Every row belongs to one group in each of 3 separate groupings. Each group adds its own fixed numbers to the row, and there is some noise. The rows also spread widely along 10 directions, which tell nothing about the answers.
(in the rows, 128 means zero)
Some rows, each with its group in each grouping after it:
[129  73 107  80  79 115 140 149 141 122 122 105  44 117 127  98  77 139
 162 134 137 128 161 112 138 128 162 124 186  86 103 129 163 138 116 196
  80 127  96 101 166 128]	Q (1) vopov
[107 141 153 107 123 132 192 145 117 105 151 137 137 133 122 149 151 128
 152 126 116 141 156 170 139 146 124 138 103 117 140 135 145 186  87  84
 145 126 167  77 108 118]	Q (3) vopov
[173 169 160 126 126 115 134 158 120 125  99 108  90 126 100 155 136 160
 113 115  69 125 139  91 129 134 139  98 123 153 135 140 149 125 125 106
  84 164 150 149  90 184]	E (3) Suke
[139 114 123 123  91 146 150  96 123 181 118  82  96 113 149 104 161  99
 161 155 162 140  70 130  72 119 149 154 183 123 119 192 156 159 163 116
 125  85  71 137 133 153]	E (4) bisan
[120 137 123 109  92 138 110 139 157 137  76 120 131  88 125 120  91 164
 133 120 116 116 128 124 115 120 147 112 124 103 113 146 145 103 127 156
  86 128 110 138 134 122]	H (2) bisan
[152 165 148 162 121 119 134 139 118 168  74 150 121  88 148 157  71 166
  94 103 103  94 133  86  85 146 137 124 127 138 111 181 110  81 157 116
 107 127  79 184 123 139]	H (2) ner
[145  85 114 109  81 124 163 122 180  91  78 114  73  87 111  94 132 136
 173 121 112 154 116 199 150  92 149 125 151 109 134 132 176 157  89 153
  67  86 132  91 123  97]	H (0) Suli
[119  88 118 121  76 138 146 114 128 128  76 102  75 109 164  97 131 131
 141 125 129 150 113 127 113  97 146 130 156 101 148 150 153 143 121 122
  84  83 105 136 110 115]	E (1) Suli
[104 164 179 111 155 120 144 172  99 121 162 131 142 167 147 144 174 165
 131 131 119 124 200  93 124 163 121 119  86  83 145 156 125 151  80  82
 143 166 151 131 112 139]	E (0) Bivop
[106 122 131 106 105 132 196 136 175 103 152 160 149 123 130 111 125 119
 184 124 133 130 156 188 143 151 127 153 139  85 103 174 157 162  82 162
 164 122 139 100 165  81]	E (4) ner
[148 114 161  88 128 128 142 165 103 114 162  85  68 134  78 138 127 149
 145 161 121 129 155 122 155 136 132  72 109  98 109 133 147 173 111  87
  78 158 122  82 118 184]	H (2) Bivop
[ 86 141 142 106  74 122  96 182 150 127  84 131 137  92 144 116  98 186
 143 116  94 117 191  77 130 140 129 117 112  70 134 167 150  98 102 179
  91 171 129 149 124 121]	Q (3) Suke
[119 122 150  99 107 138 153 130 126 116 137 114 120 120  96 154 118 128
 150 133 115 142 127 167 145 133 126 119 122 124 108 126 158 169 114 117
 112 129 158  61 106 124]	E (2) vopov
[ 71 104 138  82 120 141 132 144 113 110 144 112 127 184 141 116 159 131
 162 125 181 158 154 143 150 129 142 125 134  83 156 105 169 176  78 113
 120 143 169  72 134 118]	H (2) Suli
[128 132 128  72 120 127 162 135 166 139 169 140 149 141  58 151 126 104
 207 129 133 134 139 184 140 169 129 151 164 134  76 128 167 156 100 190
 150 165 159  55 167 114]	H (2) bisan
[163 134 145 114 133 111 215 145 149 102 141 161 110 100  84 166 102 139
 151 124 100 120 137 190 131 157 118 126 118 135  95 148 131 159 112 110
 110 124 126  86 128 104]	H (2) bisan
[104  97 126  92 118 126 183 150 122 105 169 140 103 156 169 104 126 133
 158 126 150 138 185 126 139 147 135 139 150  65 126 154 150 168  78 127
 131 128 122 107 161 106]	E (1) ner
[139 140 126 135 112 103 167 126 153 143  90 145 134 126 162 119 185 132
 155 114 121 136 117 146  79 140 143 189 182 126 148 160 150 139  94 134
 126  99 121 163 120 100]	H (0) bisan
[137 192 150  96 118 110 105 171 161 157 138 141 160 115  51 170 114 161
 168 111  77 107 180 110 126 183 131 134 122 136  81 143 148 101 114 203
 135 211 166 112 137 148]	H (0) bisan
[150 107 147 134  81 125 136 148 142  97  61 103  84  71 134 104 141 162
 118 148  84 127 113 132 131 103 126 101 120  79 140 151 150 142 100  94
  50  96 105 145  79 128]	E (2) Bivop
[171  98 158 117 105 125 200 138 117  85 136  96  64 114  88 134 140 129
 141 146 114 148 112 179 144 127 124 113 123 122 138 131 155 204 128  43
  75 110 130  69  75 144]	Q (4) bisan
[134  40 139  90  73 102  90 131 108 138 106  84  27 148 129 114  85 141
 157 115 169 170 158 117 142 114 154 141 224 109 137  86 193 148 133 171
  42 160 148  47 116 139]	H (0) Bivop
[111 112 159  81 108  85 105 201 132 100 149 134  99 169 112 118 122 174
 158 115 121 129 237  78 161 174 131 138 163  62 137 103 170 129  61 186
  95 213 171  89 132 123]	Q (0) Bivop
[ 81 134 138  91 155 117 157 179 110 125 190 131 130 176 176  99 149 155
 147 131 170 117 219  88 130 164 149 125 114  47 135 178 131 158  68 109
 149 152 106 140 188 136]	Q (0) ner
[129 139 155 132 122 130 168 132 124 104  88 147 113 111 126 171  81 165
 117  93  87 136 160 143 141 136 121 112  93 142 141 129 123 126 133  97
 100 141 165 106  94 115]	H (1) Suke
[123  59 129  86  99 127 159 146 118 103 130 121  33 136 160 107  52 152
 133 122 157 138 190 118 153 120 148  99 149  77 116 125 139 139 118 141
  77 135 111  82 155 114]	E (1) Bivop
[131 108 134 129  76 116 152 109 114 193 107 137 114  98 143 147 113 115
 158 125 125 139 114 108  59 157 116 189 195 133 107 176 143 137 159 155
 125 124  98 114 107 104]	E (1) bisan
[115 138 148  76 111 114 135 198 123 101 163 108  98 140 110 116 143 161
 149 140 107 125 193  94 153 152 142 105 122  76 130 131 164 160  74 140
 108 167 141 108 131 156]	Q (3) vopov

New rows. What belongs after each?
[173 163 152  99 135 115 143 169 136 115 140 129 107 157  49 168 122 139
 144 107  89 134 163 124 153 166 135 121 146 164 120  91 160 136 105 139
 117 201 192  83 110 168]	Q (3) bisan
[136 172 151 140 156 125 183 129 125 163 127 162 146 129 137 165 134 130
 142 131 120 108 141 133  87 163 125 141 114 130 107 181 104 123 124 106
 167 124  99 156 143 120]	H (2) Bivop
[ 74 147 123  97 118 141 146 124 165 129 116 163 212 162 144 136 163 119
 181 107 156 146 137 175 119 152 131 179 147 112 137 116 163 141  74 166
 175 135 186  99 148  72]	H (2) bisan
[143 205 129  99 158 149 149 142 189 120 122 127 167 151  66 145 157 129
 173 117  85 123 143 164 158 134 157  99  99 164 108 133 149 114  83 170
 166 169 187 138 166 173]	H (3) Suke
[157 143 128 103 150 136 201 133 141 108 151 110  89 119 114 126 147 120
 140 154 115 114 111 167 131 124 153  96 116 122 102 167 131 168 105  94
 123  81  91 135 158 145]	E (2) vopov
[112 115 134  56 143 155 176 152 146  70 181 112 116 142  74 130  97 142
 162 134 148 139 162 205 197 127 142  61  66  95 101 105 149 188  87  95
 104 144 166  27 158 134]	H (2) bisan
[157  95 136 121  80 103 112 119 138 171  76 120  59 115  83 145  63 124
 154  98 122 144 132 127 119 139 140 157 209 162 108 119 164 108 156 202
  80 158 139  78 119 123]	Q (0) Suli
[ 89 124 103 106  99 143 162 139 182 117 100 136 166 103 166  75 176 128
 173 147 141 125 124 163 106 128 143 147 129  56 133 176 150 148  69 146
 131  76  97 155 163  84]	Q (2) bisan
[ 90 179 139 101 150 168  93 112 141 150 103 100 168 170 139 127 140 145
 130 101 141 137 146 120 138 117 165  98  93 134 140 140 140 103 115 135
 145 159 175 138 155 160]	E (0) Suke
[104 150 146 124  83 120  85 167 125 149  79  95 141 122 158 104 201 156
 150 139  98 136 139  53  95 137 137 148 153  84 172 165 173 129  93 139
 100 150 125 187  91 163]	Q (3) Suke
[174 164 121 155 140 137 174 107 140 120  52 125  83 130 167 128 137 142
  89 102  88 121  97 121  96 106 177 126 144 162 155 135 121 102 126 102
 117  72 117 206 120 140]	E (1) vopov
[116 153 108  82 134 137 144 154 164 129 131 149 122 146 131 125  64 155
 142 101 138 111 193 108 134 153 166 111 125 112  96 130 126  88 113 192
 138 161 133 133 200 124]	H (1) bisan
[ 89 162 147  78 159 131 142 172  89 130 193 123 126 215 171 138 152 139
 128 117 169 132 202  75 129 162 155 124 132 105 142 128 143 151  84 116
 169 170 161 122 161 155]	E (3) vopov
[126 128 148  99 132 144 196 118 145 106 156 138 115 148  72 159  98 108
 177 111 143 148 143 213 169 139 129 121 116 150 107 118 151 173 121 126
 147 146 183  30 139 116]	H (4) Suli
[202 168 139 150 104 111 177 136 177 106  72 122 107  92  86 133 169 141
 144 127  58 117  80 156 107 130 145 141 150 153 134 148 154 138 117 114
  97 108 125 172  89 148]	H (4) bisan
[143 171 113 108 131 121 180 156 203  88  99 156 140 115 113 117 150 153
 169 118  63 109 161 146 142 140 150 119 114 108 118 157 140 109  65 186
 137 131 138 182 172 114]	H (1) Suke
[ 90 128 157 112 157 128 162 120  57 193 177 124 105 180 182 151 128 116
 134 117 202 143 168  97  85 157 131 149 141 124 128 183 114 157 144  83
 163 132 100 102 149 132]	E (0) Suli
[143 119 127 108 138 119 155 145 117 140 126 128  72 175 166 123 128 129
 141 117 159 137 166 108 112 134 162 139 181 123 136 130 144 129 103 145
 125 136 124 135 159 144]	H (3) Bivop
[122 123 145 109 126 108 133 152 115 133 122 105  94 144 160 123 139 162
 137 116 137 135 165  99 116 136 150 126 147 104 148 159 150 135 112 124
  92 143 116 143 138 145]	H (0) Suke
[128 174 136 103 105 102 172 170 178 119 140 179 178 111  81 153 160 147
 195 120  61 116 174 136 118 193 113 174 134 104 103 152 148 137  68 190
 160 172 161 129 126  95]	H (1) bisan
[138 123 147 108 110 108 179 113 145 157 151 149 122 121  65 167 129  99
 205 120 123 152 136 199 124 156 113 170 167 157  89 152 162 173 119 166
 144 148 156  44 124 104]	H (0) Suli
[126 160 160 110 149 127 158 182 123  72 138 101 109 157 128 115 176 169
 128 140 103 118 168 100 156 143 144  84  80  82 168 148 141 159  84  65
 109 149 142 157 118 173]	Q (4) Suke
[130 139 173 136 115 141 169 157 120  44  84 126 110 112 124 145 109 184
  85 105  92 138 151 159 165 119 124  89  49 107 179 100 136 158 110  15
  68 126 183  94  49 121]	Q (4) bisan
[164 136 146 122 117 110 174 127 163 112 113 139 111 141  92 151 141 118
 166 115  92 139 124 162 134 148 128 156 179 153 122 138 169 144 110 167
 133 148 166 110 123 118]	E (4) Suke
[146 135 164 146  93 116 107 142 125 123  56 141  92 134 143 156  69 169
  94  86 106 125 157  90 124 138 138 136 160 133 150 104 144  75 144 149
  91 171 164 138  84 120]	E (4) Bivop
[175 132 125 126  95 139 148 119 156 132  71 108  64  78  80 131  84 138
 132 118  74 126 109 136 135 108 148  89 125 150 100 147 138 112 146 143
  80 115 113 131 117 150]	E (1) Suli
[160 124 142 136 101 123 149 141 148  89  61 113 103 143 129 108 215 129
 146 127  83 161 111 151 134 114 143 151 163 126 189  94 180 159  64  92
  89 114 180 138  64 143]	Q (3) Bivop
[165 154 139  98 171  86 167 173 147 138 161 146  79 156  97 147  92 150
 148 109 113 102 207  96 131 182 150 120 156 134  91 160 124 104 109 186
 132 181 109 143 201 148]	Q (0) Suke
[115 122 119  56 134 144 135 171 133  92 174  95  85 170 108 108 107 155
 152 128 151 138 192 114 175 137 165  78 115  85 122 101 153 152  94 134
  99 167 156  86 171 165]	H (1) bisan
[102 105 125  93  89 138 108 145 163 106 122 114 128 158 107 100 116 132
 172 109 146 144 160 142 169 138 157 142 171  93 134 101 191 137  91 189
 120 171 185  81 151 128]	Q (4) ner
[120  92 139 114 111 109 148 135  92 158 127 107  47 126 169 126  82 147
 121 122 161 130 159 100 101 135 154 130 166 109 123 158 133 140 150 123
  92 114  76 114 146 131]	Q (0) vopov
[174 142 136 124 137 117 154 152 163  97  85 102  76 125 114  99 163 157
 131 136  85 121 139 132 145 115 164  99 121 108 148 136 140 128  83 109
  86 116 123 165 129 161]	Q (0) Bivop
[180 145 173 125 137  89 144 165  86 121 134 108  76 169 100 169 158 151
 124 116  72 140 162  62 126 169 128 133 170 146 151 119 156 149 114 104
  88 191 164 128  75 181]	E (1) Suke
[121 137 137 116 109  97 129 173 136 131 106 158 112 153 165 127 127 156
 145 106 127 124 195  81 109 157 141 161 179 100 139 129 152  99  87 182
 130 167 138 152 140 115]	H (3) Bivop
[ 85 105 113  85 132 159 138 127 136 132 145 113 134 163 149  94 109 122
 160 129 187 133 152 145 148 128 162 115 137  82 120 141 150 144  97 138
 135 126 126 101 195 129]	Q (2) ner
[151 154 103  96 163 143 197 129 193 105 122 128  85 115 104 103 107 134
 154 125 126 114 145 194 157 106 180  69  89 128  95 170 118 122  94 151
 131  89  97 145 214 136]	H (0) Suli
[105  65 160 115  96 112 116 141  68 128 104 108  43 146 209 117  78 172
  93 106 173 153 181  80 117 118 138 122 153  76 166 128 142 135 139  86
  55 132 120  98  97 116]	E (0) Bivop
[126 140 134 107 150 141 109 133 128 113  90  88  91 170 150 117 120 166
 115  96 145 145 154 116 151 102 179  84 121 135 166 106 148 108 108 113
  84 147 166 139 148 166]	H (0) Suke
[115 115 127  95 114 137 144 111 132 169 132 145 129 138 125 152  64 115
 152 109 166 131 134 144 106 151 133 144 168 135  86 145 138 117 144 175
 139 144 124  75 169 100]	E (2) bisan
[172 116 126  94  98  96 140 181 149 118 146 101  53 128  94 106 121 152
 160 142 119 115 151  91 129 147 160 121 189  97 105 147 169 140 115 179
  82 155  90 138 154 163]	H (4) bisan
[111 152 119 113 116 168 136 102 181 140  84 128 142 140  94 121  91 111
 164 104 141 131 124 176 145 121 161 124 126 151 110 129 150 101 131 183
 158 135 166 102 167 119]	Q (4) Suli
[163 148 113 113 141 118 143 152 129 135 111  85  60 175 155  91 188 127
 132 138 133 126 123  80 107 119 195 128 190 128 155 132 157 130  92 130
 116 107  99 195 158 191]	Q (3) vopov
[132 103  98 105 109 158 149 109 188  91  85  94  90 114 150  54 137 135
 143 126 136 145 114 187 161  69 183  93 130  92 138 148 163 141  82 128
  86  69 122 138 171 132]	E (0) ner
[107 102 164 110 128 117 158 129  54 145 169 127  78 197 175 167  84 123
 116 103 193 147 169  99 109 161 137 160 185 133 136 119 145 159 155 105
 139 152 144  68 123 120]	E (4) vopov
[179 143 140 111 114 120 171 153 171 104 147 106 101 115  37 122 159 118
 183 148  78 120 127 164 160 151 140 121 143 121 101 151 172 168  96 139
 116 149 141 107 128 169]	Q (4) ner
[145 136 148 106 155 115 172 167 104 129 185 124 100 160 119 137 135 137
 144 134 138 118 166 108 130 164 144 116 141 105 111 155 138 162  96 102
 126 149 107 127 158 161]	H (2) ner
[152 150 125 106 138 113 163 142 167 125 122 125  93 138 101 117 149 131
 165 119 113 127 147 147 136 132 159 125 144 131 118 147 148 136  88 162
 124 127 126 138 164 138]	H (0) Suli
[149 140 139 116 141 124 199 131 141 128 140 142 106  97 129 139 108 139
 134 123 117 119 146 169 113 142 135 115 103 119  98 188 114 148 123  98
 121 103  97 118 147 116]	E (0) bisan
[125 141 128  92  97  80 140 187 175 145 147 162 137 109 108 120 132 154
 189 128 106 105 200  98 103 190 128 172 174  71  89 180 153 117  81 231
 135 171 104 141 178  96]	Q (0) bisan
[139 133 134  87 122  94 197 200 173  52 172 148 121 153 111 106 191 151
 184 137 103 124 181 148 155 168 137 147 149  62 136 133 176 182  35 151
 129 146 149 127 145 106]	H (4) bisan
[127 161 155 132 129 118 181 127 176  98  84 183 162 104 112 172  98 156
 137  78  68 131 160 192 148 147 113 134  89 146 123 146 132 115  97 141
 129 142 191 102 110  72]	E (0) Suke
[149 102 132 116  79 100 163 124 184 145  95 164  95  76 101 135  80 132
 179 121  94 124 149 170 119 143 118 161 177 117  74 176 150 114 120 217
 111 131 109  95 142  75]	E (0) Bivop
[127 127 136 100 130 132 151 151 104 149 152  97  75 142 139 118 136 141
 153 157 138 121 165  84 115 142 149 106 130  89 117 169 125 146 121 114
 119 138  85 144 153 171]	H (1) Bivop
[119 158 138  94 125 132 162 176 156 103 148 135 130 121 130 110 153 159
 155 153  90 103 191  98 134 157 135 106  91  61 109 177 126 134  66 143
 142 144 112 163 152 133]	E (1) Bivop
[130 139 110 114  83 124  96 157 149 118  61  92  89 120 161  85 154 170
 131 124  96 121 134  67 114 107 181 125 171  91 159 125 164 105  94 174
  80 115 115 202 128 152]	H (1) vopov
[120 119 137 112  98 144 113 100  76 204 122  83  85 138 135 154 108 108
 146 126 165 151 104 111  89 123 149 146 182 168 119 137 158 145 177 127
 117 136 119  87 112 175]	H (3) vopov
[106 126 116  87 142 149 160 115 122 196 167 125 105 152 158 120  96 103
 168 146 179 110 165 100  94 151 153 128 151 104  73 197 112 117 140 172
 182 134  68 135 219 139]	E (1) Bivop
[122 113 142 107 158 130 162  95 107 146 134 126 104 186 152 155  97 113
 136  88 174 162 144 163 126 131 146 139 162 165 136 123 143 141 138 118
 138 143 171  69 151 122]	E (0) Suke
[136 140 156 116 146 138 140  92  77 199 150  81  99 165 104 164 143  95
 147 136 157 146 108 130  96 142 150 144 163 180 121 141 140 166 167  85
 145 136 132  83 123 185]	Q (0) vopov
[120 141 120  88 168 124 181 137 148  84 151 128 105 194 171 103 167 132
 137 112 154 139 172 155 147 122 177 125 138 108 150 120 147 155  56 120
 145 107 154 133 180 116]	E (0) vopov
[110 130 151 122 130 133 145 113  78 193 148 123 104 173 142 164 103 107
 147 112 189 141 139 103  87 158 137 159 173 155 122 152 138 135 171 129
 163 153 121  96 143 136]	H (4) Suli
[135 144 107  96  98 131 118 166 199 104  84 109 133 107  97  81 155 153
 160 140  93 114 129 126 141 125 161 110 137  81 121 136 165 120  71 183
  90 127 120 162 156 133]	Q (2) bisan
[ 75  86 140  78  70 147 135 150 156  88 140 112 121 126  86 109 104 130
 191 129 149 154 168 181 186 128 125 119 117  72 123 117 185 176  96 160
 112 160 177  23 128  97]	Q (4) Suli
[ 87 152 160  97 132 138 127 165 122 114 131 159 149 140 104 171  59 167
 127  91 132 126 194 131 157 155 122  98  75 114 116 115 128 113 113 137
 127 183 174  69 133 107]	H (2) Suli
[134 147 153 129  97 132 158 154 175  66  90 132 134 102  99 128 147 164
 153 129  72 128 144 178 164 124 128 113  91  95 146 123 159 146  81 121
 105 132 175 116  89 117]	H (4) Bivop
[125 155 145  96 125 127 123 154 155  86 122 101 127 147  91 128 165 161
 151 115  92 142 155 155 170 123 157 110 112 118 148  93 170 151  72 129
 106 148 198 100 112 154]	H (0) vopov
[144 146 128 115 108 158 165 115 177 111  79 118 115  66  76 144  77 149
 152 118  67 126 121 189 158 107 139  77  70 143 100 155 128 121 137 135
  93 120 142 107 132 135]	H (1) Suke
[137 112 135 147  59 121 121 146 167  87  37 126 118  59 128 102 123 176
 130 112  70 128 110 146 138 107 134 124 132  88 152 135 170 125  92 127
  43 103 131 146  75 104]	H (2) ner
[106 116 131  96  96 165 111 125 117 123 101  71  88 128 111 113 117 147
 141 127 136 150 132 132 154  97 157  82  96 113 142 116 154 150 130 104
  81 131 151  89 112 166]	H (1) Suli
[124 183 165 124 126 125 134 141 139 158 148 131 195 135  67 153 199 123
 190 132  82 129 145 140 126 177 116 166 124 127 121 161 160 161  87 129
 166 177 180 106 106 152]	Q (0) ner
[115  83 178 117  80  98 131 151  72 155 144 106  78 108 135 152 128 153
 156 146 132 147 165 105 102 151  98 148 152  89 128 162 153 181 139  94
  74 155 111  68  68 133]	H (0) Bivop
[ 94 120 120  93 141 172 163  90 114 133 136 110 116 170 160 132 101 106
 136 110 174 152 133 167 135 111 163 116 126 140 129 118 136 150 128 111
 157 106 159  83 161 126]	E (1) vopov
[ 91 134 113  94 122 167 178 106 142 152 134 140 119 103 165 126  59 121
 140 125 165 119 141 170 114 111 153 104 101 123  80 192 115 126 142 152
 162  92  89 108 199 110]	E (3) vopov
[122 105 116 105  64 151 145 130 174 101  79  94 103  75  90  83 157 133
 177 151  90 143 108 166 150  97 140 107 112  85 133 149 167 160  90 136
  81  92 122 111 109 126]	Q (1) Suli
[169 155 151 152 139 142 155 101 125 136  68 125 110 151 133 157 146 118
 114 102 105 147  99 152 114 114 142 136 146 189 153 113 138 122 123  81
 126 123 174 133  82 149]	E (3) Bivop
[121 134 113 124 126 151 209  97 144 142 117 131 122 121 140 116 169  97
 173 139 136 143 102 184 105 119 141 142 125 131 125 182 130 165 110 106
 159  67 106 137 152 111]	H (1) Suli
[130 170 164 119 156 104 155 172 126 111 123 197 128 164 118 190  45 167
  95  64 113 110 209 104 141 178 124 120 114 142 118 108 116  83 105 154
 139 192 174 107 139  90]	E (2) Suli
[152 102 134 104  87 116 129 142 130 139 102 123  78  98 111 143  63 148
 125 117 122 126 130 116 119 137 134 120 165 120  96 137 151 118 144 156
  66 141 109  99 122 125]	E (2) bisan
